Each new row is followed by what is left after taking away its nearest point in the smallest flat space through zero that holds the last named rows.

J716 (5 x 15):
[[ -2  13 -10  -6  15   7   5 -18  12  -6  18 -43   4  -1  28]
 [-29 -21 -14 -18  16  21 -23 -12  14  -7  14 -30 -13   5  -1]
 [ -6  -3 -13 -12  31  16  20   6  10   2  24 -20  12  -3  19]
 [-36 -19 -17   4  18   3  -9 -30  41  -2  -1  -9  40   5  16]
 [  5  -6   4   5   7   8 -19  -8  12   4  -5 -13 -11   5  27]]
New rows:
[ -3  15 -12   6 -17 -20 -18   9 -10  -2  -8 -20  17  10  11] | [ -6   2 -13   0  -6 -10 -15  24 -12   3  -3 -11  14  10   7]
[  4  -1  -2  -5   8 -20  21   0  -2  -3 -15   0 -17  -4   9] | [ -5  -7  -5  -7   9 -18  15  -4   2  -5 -16   0 -16  -3   4]
[ -9   7  -4  18  11   0  14 -12   3  -1  -8   8  10  -3  14] | [-10   4  -3  10   7   5   6  -6  -7  -3  -5   5  -9  -3   2]
[-17 -10  -7 -20   9 -14  -6  10 -14  17 -12  -8  19 -13  14] | [-11  -4  -3 -18   1 -17  -9   9 -20  15 -15 -10  11 -13  12]
[  8  -7 -10   3  -1   4 -13 -10   8   2  -5  15   1  -6   5] | [  9   0 -13  -3  -1   4  -4  -7   1  -1   3   8  -1  -9   0]
[ 10  -4  17  -9  14 -18  -4 -17  -8  15  -9  -9   3  14  -6] | [  7  -7  15 -13  18 -15   0 -13  -9  15  -5  -8   5  13 -10]

J598, 5 rows:
[[ 16 -15  15   4   9  31 -25  10  -9 -31  -1 -15  -4 -11   0]
 [ 12  -8 -13 -31  10  17 -31  -1  24  -3 -22  -5 -11  -7   6]
 [ -8   3  17  -7   1   3 -41   6  11 -28 -10 -31 -21  18  -2]
 [-18 -22   4 -17   3  17  -1   8  13 -13  -4  -7   0 -18   6]
 [  4   4  11   4  16   9 -32  23  13  -6   2  -2 -16  20   5]]
New rows:
[  4  -2  14 -20 -16  12  11 -10  -6   5   5  13  17 -15  10] | [  3   8  20 -15 -13   6  -4  -4  -2   4   6   8   8   3   9]
[  9   1  -8 -12  -4  10  12  16  -5 -18  11   4  19  -3  -3] | [  5   9  -9 -15  -6   0   5  14   1 -15   8   1  13   8  -4]
[ 19 -20  12  -7 -20  10 -15   7 -21  11   2   6  -1 -12 -13] | [  3 -15  12 -10 -22  -3 -12   9 -11  18   3   6  -5  -2 -12]
[  5  -2   8 -11   1  16 -20  14 -10  -4  13 -12 -18  -8 -12] | [ -1   3   0 -12  -5   3  -3   7  -9  11  14  -4 -13  -8 -13]
[  6  15   1  -3  13   6   5 -16  -7  -4   4  -6  16  12  -7] | [-3  9  2 -8 16  9  5 -9  2 -3  5 -4 15 10 -3]

J50:
[[ 10 -11 -24   5  11 -21  -6   2 -10  33   8  -8   7 -15 -25]
 [  6   4 -11  13   4 -28  -3 -12   0  16  14  13  22 -42   3]
 [  2  17 -27  15  -6 -15  -9 -10   6  12 -11  -1  19  -6   7]
 [  7   3 -42  25 -12 -22  -9   8  12  16  21 -10  27 -28 -11]
 [ 10  13 -10  10 -26   5   8   4  -9  11  32   6   2 -25  10]]
New rows:
[ 16   8 -16   8 -10   2  15  -7  16   7  19   1 -18  16  16] | [ 12  -4  -7   4   8  -9  12 -11  20   4  12   4 -15  12   9]
[ 10 -19  -2  17   9   9  13 -10  -8 -20 -14   7 -14   0   7] | [ 13 -17 -13  22   5   6  12  -8  -8 -13  -9   4 -10  -4   4]
[-17   8  -4 -16  15  11  11 -19  13 -17   5  12 -19  -3  11] | [-12   6 -21 -11  13   6   8 -14  11  -4  10   3 -16  -4  -1]
[-13   4   6  14  10  13 -18 -19 -16   4  -6 -20   0 -18 -13] | [-14   6   8  15   3  19 -16 -15 -12  -4  -2 -21  -1 -16  -9]
[  5 -13 -20   7  -3 -16  16 -18 -19  10 -11   2  18  17 -12] | [  1 -15  -5   5  -9  -6  22 -12 -13  -9   1   6  15  13  -5]

J375:
[[ -1  -6 -20  11 -23  -5   0   3 -15  27 -12  18  10   5  23]
 [ 33 -10   0 -10  -4 -21 -20  13 -12  30 -12   2   8 -12  -3]
 [ 18  -8   6  20 -14 -30  13 -23  18  18 -17  23   0  12  20]
 [  6   6   0 -10   3 -16 -14   7 -20  34 -34   3  -3  17   8]
 [ 23 -20   8  -8 -20 -23 -18  30 -10  23 -21  11  -1   0  -1]]
New rows:
[-26  -4  11  -7   1 -32 -13   8   4  10   4   1  -7  -7  20] | [-26  -1   6  -6   6 -26 -11   2   5   5  14  -3  -3 -14  18]
[  1  15  12  -8   4 -17  -9 -25  16   7  -2  -1  11  -4  -7] | [-13   8   5  -8 -11  -6 -11  -6   7   2   1   3  11  -3  -5]
[-10  11   0  -3   2 -22  20  -4 -22  -2  25   1 -15  17  14] | [  1   5   2  -7   1 -25  14   4 -22  -1  29  -1 -13   8   8]
[ 10 -21   0  12 -10  -1 -19   1  20 -11  16   3   1   7  14] | [  3  -8  -3   4   4   4 -24  -2   9  -3   8  -5   0  14  13]
[  8  -2   5  -3  -7  17   9 -10   4  17   2  13 -10  12   9] | [ 10  -2   7  -9  -3  21   4  -4   2  12   7   7 -10   6   1]

J193, 5 rows:
[[  8 -20 -10 -15   3 -12   8  37   3 -18   5  -5  -2  -2   9]
 [ 10   0   4 -14 -15 -19 -12  12  22  -6   7  -6  -1   9   4]
 [ -9  -9  36   1  11   0  10   8 -11   4   5 -24   8  -7  16]
 [ 11   7  -2 -22   1 -22   7   2 -12 -18  28 -32  17  27   2]
 [-11  18  -2 -17 -21   1   6 -16 -25   5  -5 -14  -5 -25  -5]]
New rows:
[-17  -2 -16   2 -17 -18  16   7   5 -12   2  -8   4  13   0] | [-23  -2  -6  13 -13 -10  15   1   6  -3  -4  -3   3   8   1]
[ -9  -4 -11 -11  13 -20 -17  18 -10 -19  -8  -6 -10  12 -16] | [-16   1   4  -1  13 -13 -20   5 -10  -7 -14  -5 -10   7 -15]
[ 15 -16 -14 -14  12 -17   2 -12   6 -17 -12   6  20  20  18] | [  5 -12  -2 -12   4 -10   2 -20   1  -6 -23   6  14   0  19]
[  7   0  10   5  -7  20 -17   3   8  19  14  12  14  -6  -7] | [ 8 -2  1 -4 -6 17 -9 10 -3 11 18  5 16 -7 -7]

J242 (5 x 15):
[[ -1 -17  -4 -21 -16 -19  -7  -7  -9  10   5   3  -2   5  -5]
 [ -7 -31 -31 -22  -1   3   9  -7   1  13  14  -5  -5  13  -5]
 [ -8 -10   1 -10 -27  11  13  -6  14  -1  12   2  -2   2  -5]
 [ -6   5 -16 -15  -5  -6   6 -17   8  19   8  13  24  30  12]
 [-10 -28 -15 -15  -7   1 -10 -15  -9  -9  10   4  22  23 -12]]
New rows:
[  1 -13   6 -13   0  -6   0   3  -1   8   2  -1 -27   3   4] | [ -1  -4  10  -3   5   3  -2   0   1  -2   0   3 -10  11   6]
[ 25 -30 -20   2   1  -7   2  -5   5   2  -1  -5   8   6   7] | [ 27 -15  -4  11  -6  -5   3  -2  10  -3  -5  -2   8  -1   9]
[ -9   9   4  -8  30   2   1  10  -2  -4   8 -12   6  13   9] | [-10   4  14 -15  10  -2   2   9   0  -5  11 -11   0   7   4]
[ 30  -2  14  -2   4  -2   5   1   8  -4   7 -27 -30  12   2] | [ 26   0  13  -3   3  -2   0  -7   7  -8   8 -20 -11  26   2]
[  7  -1 -30   5   5 -12  30  -6   2  -6   0  -3  -1   7 -17] | [  9   7 -13   9  -4 -19  23  -5  -1 -12  -5   1   1   1 -18]
[  3  15  -5  11  -8   8  11   0   0  -7  30 -14  -2   0   5] | [  6  11  -5   7  -5  -5   0  -1 -11  -5  27 -13   0   1   3]

J843 (5 x 15):
[[ -8  23  25  13 -13  -4 -18  -8  -6  40 -15  21 -33 -14  21]
 [ -7  14   6 -17 -21   0  -2 -20  14  35 -15  19 -23 -26  30]
 [  0   6  12 -33  -8 -27 -23 -14  19  16 -21  26 -17 -29  10]
 [-26   4  16 -23 -21 -33 -18  24   8  18 -32  12  -8 -28  21]
 [  9   3  22  -6  -8   1  14 -35   2  10 -36  22  -6 -37   7]]
New rows:
[ 13   1  -4  -1  -6  -1  -7   3   3  21 -26 -17  10 -16 -19] | [ 14   3 -11   1  -4   4  -9   4   4  23 -13 -20   7  -6 -19]
[-16  -3  -3  -6  -8 -20  23   8  11  13   7  -4  13  21 -10] | [ -7   1   6   0  -4 -19  20  -6   8  16   3   5   6  17 -14]
[-16   8  17  -3  -9 -27   4  -1 -11  -6 -27 -18   4  16   3] | [ -6  10   5  -7  -5 -16   5 -18  -4  -3 -10 -17  -2  23   3]
[ 20  -6  10   3 -11  12  37  15   5  16   1  -8  -4   0 -11] | [ 21  -5  12  -6  -7  -2  18  19  10  16   4  -2 -10   2 -16]

J24, 5 rows:
[[  9   3   9 -18  25 -12   1  -8 -11 -11  10  14   2  -2   1]
 [ 11  11  11  -5   8  -5  -3   3  12 -14  19  -1  15  -5   5]
 [  2  27 -16 -18   1  14  12  -5   1  13  14   0 -17  16  -8]
 [ 22  12  -4  -1   3 -14  -6  -4   4   1 -24  -9  10 -14 -11]
 [  0  -3  13 -16  -2 -12  14 -10 -24   5  19   6 -11 -17  -8]]
New rows:
[ 19   6 -20  -2  -2 -17   3  15  10 -11  15  14  10 -20   6] | [  7  -4 -27   2  -5 -10   5  14   2  -3   7  18  -1 -11   6]
[ 10   7   2  -2   8  -3   4  -2   1   8   7  -7  -3  12 -14] | [  4  -5   6   6   5  -4   1   1   0   5   4  -6   0  10 -10]
[  4   9  -5  -7  14  -6   9  21  19 -20  12   9  -9  11 -14] | [ -1  -4  -3   1   2 -10  10  20  10 -13   0   5 -13   1 -18]

J419, 5 rows:
[[ -5 -11   1   6 -14 -18  -9  13  -7  -4  10 -21   3 -13  -2]
 [ 12  -8  29 -12   6  12  11 -21  -5 -14  -8  11 -13  -5  -5]
 [  3   1 -28  10  11  32  -1   5   1  13   4 -17   0  -2   4]
 [-11   2  -2  11  29 -19   2  -8   3  19   1  -7  13   1   1]
 [  8   6  11  -8   8   4   4  -2 -19  -1  -7  -5 -10 -18  28]]
New rows:
[  4   2  11   0  15   3 -11   4   8 -12  -2  18  -1  -3  32] | [  1 -10   5   8  10   4 -15   6  15 -13   6   8   3  -1  14]
[ 14  -8  -9   1  12 -14  -6  10  -5   5   0   9  18 -13   1] | [ 19 -10  -7  -2   7  -3  -4   8  -3  -1  -1  14  14 -11  -4]
[ 15  -6  12   1   2  -1   1  25 -21 -36 -16  12   4   9  20] | [  8 -12   1  13  17   1   1  20 -11 -24 -10   3  13  15   5]
[-15   3  22   0  -9  -8  15 -19  23  -9  -4 -11   9  -4   1] | [-13   9   7   1 -12   5  13 -10  21  -5  -4 -15   8  -4  10]

J800, 5 rows:
[[ 13   4   3  12  13  -7   0  -7   9   3   4 -13  -6  -8  -3]
 [ 12  20 -36   8   4  -4  -1   3 -10  -5  -7  -5 -30  -2 -19]
 [-12  -9 -21  13 -16  -8 -11  11   5  -9   2  -1  12   3   7]
 [-15  -4  11   4   8 -13  12   5  10   0   0 -12 -29   2 -21]
 [-10   2 -16 -18 -11 -10   4  -7   9  19  -1  10   3 -21   0]]
New rows:
[-19  -1  14  21  13 -18  -7  10  15  16 -13   6  -9  16 -15] | [ -4   8   3  13  10  -7 -12   4   4  19 -15  17   4  12  -5]
[ -4  -8 -20  10   1  11 -12 -16   1 -16  -5  15   0  10   4] | [ -6  -9  -6   4   8   7  -4 -22   8  -7  -3  12  -6   4   0]
[ -4  -4   6  16  11  11   6 -21  11  -4 -11   2   5  -6   0] | [-10  -3  -4  12   5  12   6 -17   6  -6 -14   7   2  -3  -3]
[  3  -4 -17  -7 -18   0   5 -12 -13  -7   7   0 -15  13  -3] | [  6  -9  -3  -4 -13  -3   5 -17  -4  -3  12  -5  -7   8   3]
[-17  19 -11  10 -11 -12  19  -5 -17  18 -14 -13   3  -5 -13] | [-11  14   3  15  -7  -5  15  -6 -19  13 -11 -15  15   2  -4]
[  0  18 -10   8  10   0 -10   7 -15 -13   6   6  12  15   7] | [-9 14  0  0 12 -9 -1  2 -3 -1  8  5  6  4  2]

J566, 5 rows:
[[ -2 -11  15   8  -8  13   0  -3   0   9   5  -7 -13 -19  14]
 [  4   7  -9  34  10  -4 -14  -4 -15  -1 -20 -12 -10 -40  -1]
 [  6   5 -11 -11   6  -4 -19  -3 -17  33  -8   2   1   1  16]
 [ -3   2   3  -3   7   7 -10  -6 -11 -16  -6  -8  15 -10   4]
 [-12 -19  16 -13  -5 -14  14 -41  -3 -12  -8  -2  -8  10   7]]
New rows:
[  6 -12  11   7 -21 -12  19 -14   9  20  -8   2  12   3 -18] | [  8  -5   9   5 -15  -2   7  -5   2  16  -8  -2  26  -5 -15]
[-12 -11  16 -14 -11 -12  -8   9  19  18  14 -17   4  10  21] | [-11  -2   5   1  -2 -22 -10   8  15   2   2 -20   7   1   7]
[-12   7 -13 -11  18  21 -18 -10   6  17  -1  -9   4  14  18] | [-14   5 -11   5  15  15  -4 -10  17   2  -1  -9  -6  10   5]
[  9   7  11  13 -19   8  -3 -11  20  16  -5 -16  -7  18  20] | [  9  15   4  15 -11   5  -7  -9  16   1 -11 -17   5  18  11]

J183:
[[  3  -6   8 -27  -5  16  -2   3  -8  18  -3  -2 -33   0  -7]
 [ -7  16  -2 -17  -7 -21   1  15 -11 -13   1  -1   9   0 -11]
 [ 12 -39   2 -25   0   7 -26 -32  -8   9  10 -15  20   0  15]
 [ -1 -11 -15   4  -8  -8  11  -6   2   9  14  20  -6  17   7]
 [  9   7 -20  -4 -10  14   1  -7  -1   5  -1  -2 -30  -4  -4]]
New rows:
[-13 -12  -7   1 -11 -13  -9  -1  11  30  17  24   1  -1   0] | [-10   3  -3   3  -7  -6 -17   2  11  19   5   7   3 -17  -7]
[-10   0   1  17  -4  -4  -6  -8   2  -6  -8  30 -11  -2  -4] | [ -8  -3   5   4  -4  -4 -15 -11  -4  -8 -10  20  -6  -7  -6]
[14  7  0 14 -6 10 -6 15  5 14  0 -1  3 -1 -1] | [13  4 -1  5 -9  3 -8 14  0 13  4 -1  8  2 -1]
[ -7 -22  -3   1 -10   2  10 -11   6  12  -3  -3   4   5   4] | [ -9  -7  -2   0 -10  -1  10  -2   4   4  -9  -9   3  -2  -4]
[ -1  -6  -5  -9 -19  30   1  -2 -10   4  -5   2  -4  30 -19] | [ -4  -1  -1   3 -13  24   0   0  -6  -6  -8  -1  13  26 -18]

J283, 5 rows:
[[-17  -7 -20 -11 -12 -20  -1   0  14   7 -18  -3   2  -8  19]
 [-17   2  11  -6  -6  -2   7   1  27  -2   1 -27  24   2   4]
 [  4   2 -41   5 -15   4   7  18  -1   7  15   1 -13   6   3]
 [ -5 -13  -9  10   9  -9   9   5  31  -3  -1   0  24   5  10]
 [ -7   8  -2  -8 -14  25  -7 -19 -22  -1   7  18  -4  -9   7]]
New rows:
[  7  18 -12  -9  14  10  -9 -15 -16 -12  -9  20  -5   2  16] | [  6  20  -8  -8  14   2  -2  -2   0 -11  -6  -4   1   9  10]
[ -5 -20  13   7 -10  17   8   7   0  -1 -12 -17 -14  -3  -6] | [ -5 -24   6  10  -8  18   8   5   1  -2 -13  -6 -12  -4  -1]
[ -7  20  -2  19 -20 -14  16  13 -18  19  -5 -21  20 -17  19] | [  3  15   5  28  -6 -10  14   8 -24  15  -4  -5  21 -16  15]

J505:
[[  0 -20  -2 -32   2  -6   4   9  18  21   8   0  22 -34   8]
 [-11  -6  37  -9  -8  -1 -17  -5 -17   6 -13  -3  12   0  -4]
 [-35 -18 -12 -22   8 -18  -9  -1  -3  -5   4 -18  11 -20  11]
 [  0  -9 -13 -26 -12  -5  13   1  15  15  14 -14 -24  -9  -7]
 [ -8 -20 -11 -20 -16  17   7   4  -4   5  15   3  11  -3   2]]
New rows:
[  3   3  -7   0 -17 -16  10  16   1  13  11 -20  -4   3 -11] | [  2   4  -2   9 -11 -13   4  17  -6   7   6 -13  12   4  -6]
[-20 -16   0  -8  15  -7   2 -17   7  21 -18   9  16 -15  -1] | [-12  -8  -6   4   8   3   9 -19   4  15 -15  12  -1   3  -8]
[ 16 -21   4 -12 -18  -4 -14   7  -2  17   4  -5   7  18   7] | [ 14 -13  -6   1  -5 -13 -15   6   1   7   1  -7   4  19  11]

J994:
[[ -8   7  22  29 -18  -9 -17   5 -16 -22   7  18  -3 -16  -1]
 [ 11 -16   7  24   1   9 -11  10 -31  -3  10   4   8  -6 -21]
 [ 11   4   3   4  14  -2 -33  19 -13 -15  27   0  -1 -11 -13]
 [ 19  -9   4   9  24 -35 -23   1 -17  11  -5  -3  -4  -3   9]
 [ -9  -1  22  18  -3 -13   5  16 -14   5  14  14  19   9  -3]]
New rows:
[-14  -8  -7 -13 -18 -19   9 -19 -26  -8  -1   2  26  -4  -6] | [-10  -3 -13 -23 -11 -18   0 -17 -20 -12   4  -3  21  -7  -6]
[ -6  26  10  10  14  12  -4 -23 -20  -4 -21 -26   1   2   4] | [-10  30  13   6  17  12  -2 -14 -17  -3  -9 -24   8   8   2]
[-13   5  -3 -18   9  -2  11 -12  17  -5  -1 -18 -21  31 -12] | [-10  -1   8   3   5  -7   1  -9  -2 -10   1 -11 -19  24 -18]

J512:
[[  1 -38  -2 -10  30   1  -4   5  -7  13  16  10   3   3 -27]
 [  9  -2  11  -9  38   4  32   8   3   1 -10   4 -25 -16  14]
 [-12 -30   9  -3  29   6  -9  -5 -13   5   5   6  -2   4  -2]
 [ 22   3  26  19   5   6  -2  -3  -4  14   2  -2  14 -17 -24]
 [  7 -10  -2   1   4  10  16  14  -5   7  -1   5   1   1  -2]]
New rows:
[ 11  20 -19 -16  17 -21  -2   1   5  11 -20  -7  -9  -1   9] | [  8   7 -12  -3  10  -8 -10   2  -9  18 -19  -5   6   6   5]
[  4   3 -16   6 -16  -8  19   3  -5   1  11 -17 -17 -19  12] | [ -1  -9  -9   9  -8  -6   5  -4 -12   4  16 -16 -11 -17   5]
[-20  -5 -17 -14  -4   6  -3  17 -19   6  14 -11   9 -11  -9] | [-16   8  -5 -10   0   4  -1  11 -16   3   8 -15   4 -21  -3]
[ 11 -16 -12  19  16 -14  -1   3 -13 -19  11 -12  16   3 -19] | [  7  -4 -12  19  12 -13   6   3 -11 -26   2 -15   8   2  -1]

J355, 5 rows:
[[  2  11 -19   9   6   3  11   6 -18 -27   9  13 -16   9   3]
 [ -5  21  -6  14  31  -8 -12  -2 -11  -6   4  14 -18  10 -15]
 [ -5  11 -25   9   4 -19  12   5  25 -22  15  26  21 -12 -25]
 [-11  12 -10  -3  10  -7   2  13   7 -15   3  23  -2  22  28]
 [-22  15 -31  13  10  -3  24   6  18   7   7  23 -29  15  -9]]
New rows:
[  6 -22  -2  24  -7  -9  22 -23  -1  -9   1   1   6 -18   0] | [ -1 -16   6  22   6 -12  10 -21  -1  -2  -4   5   0  -4  13]
[  6   0   3  -9  -5  -8   0   7   3   1 -13 -15  -7  16  20] | [  8   4  -4  -2  -1 -13   2   4   5  -4  -8 -12  -4   6  -2]
[  3  -6  -3  -6   8   0 -17  -2  -3 -11  10   3   4 -19  -7] | [ -4  -8  -6  -8   4   5  -9   0   2  -1   7   3  -7 -11   3]
[  8 -10  -6   9   5  -3 -13   0 -10 -12  24  -7   5  -2  -7] | [ -1 -12  -6   5   2  -2  -9   2   2   2  20  -7   0   5   2]
[ -3 -23  -5 -30 -14 -19   3  -8  15  20  -3 -22   0   0 -16] | [  0 -10 -11 -25   0 -21  -2  -3  -3  -4   2 -10  -7  11  -8]

J880:
[[-22  10   6 -20 -10  -1  13  21  -8   4 -10 -10  -1 -15 -24]
 [  5   7  -7 -20 -21   7   5   3   0   5   1  -2  -7 -23  -5]
 [-28  28 -20  12 -20  20  13   2  -5   7 -10 -11   9   2 -13]
 [-20  14 -14 -19  -7   7  13   5   8 -20 -21   4   3 -21 -18]
 [-13   0  12   3 -11  22  -2  12  -6   2 -21  -9  15 -15  -3]]
New rows:
[  7   4  -8   0  13 -10   6   3   4   1  -9  -6 -18 -22 -22] | [ 10   1  -5  16  13  -2   0  -1   2   6  -9  -8 -12 -14 -12]
[-20  -2  -6  18 -30   7  -7 -14  -2  -4   4  -2  -7 -16  -7] | [-16 -13   4  14 -15  -8  -9 -11  -1  -8   8   2 -11 -10  -7]
[ -8 -14   0  -4   5   8  -5  -3 -15 -27   7  -2  -1   0  -5] | [ -6 -10  -3  -2  -2  10  -4  -4 -18 -18  14  -6  -4   1  -4]
[  2   4  -6 -13 -21 -21  -3   3  23  -1   1 -12 -13 -13  14] | [ -8   2   1   3 -12 -18  -6   5  20  -1  -6 -15  -3  -1  15]
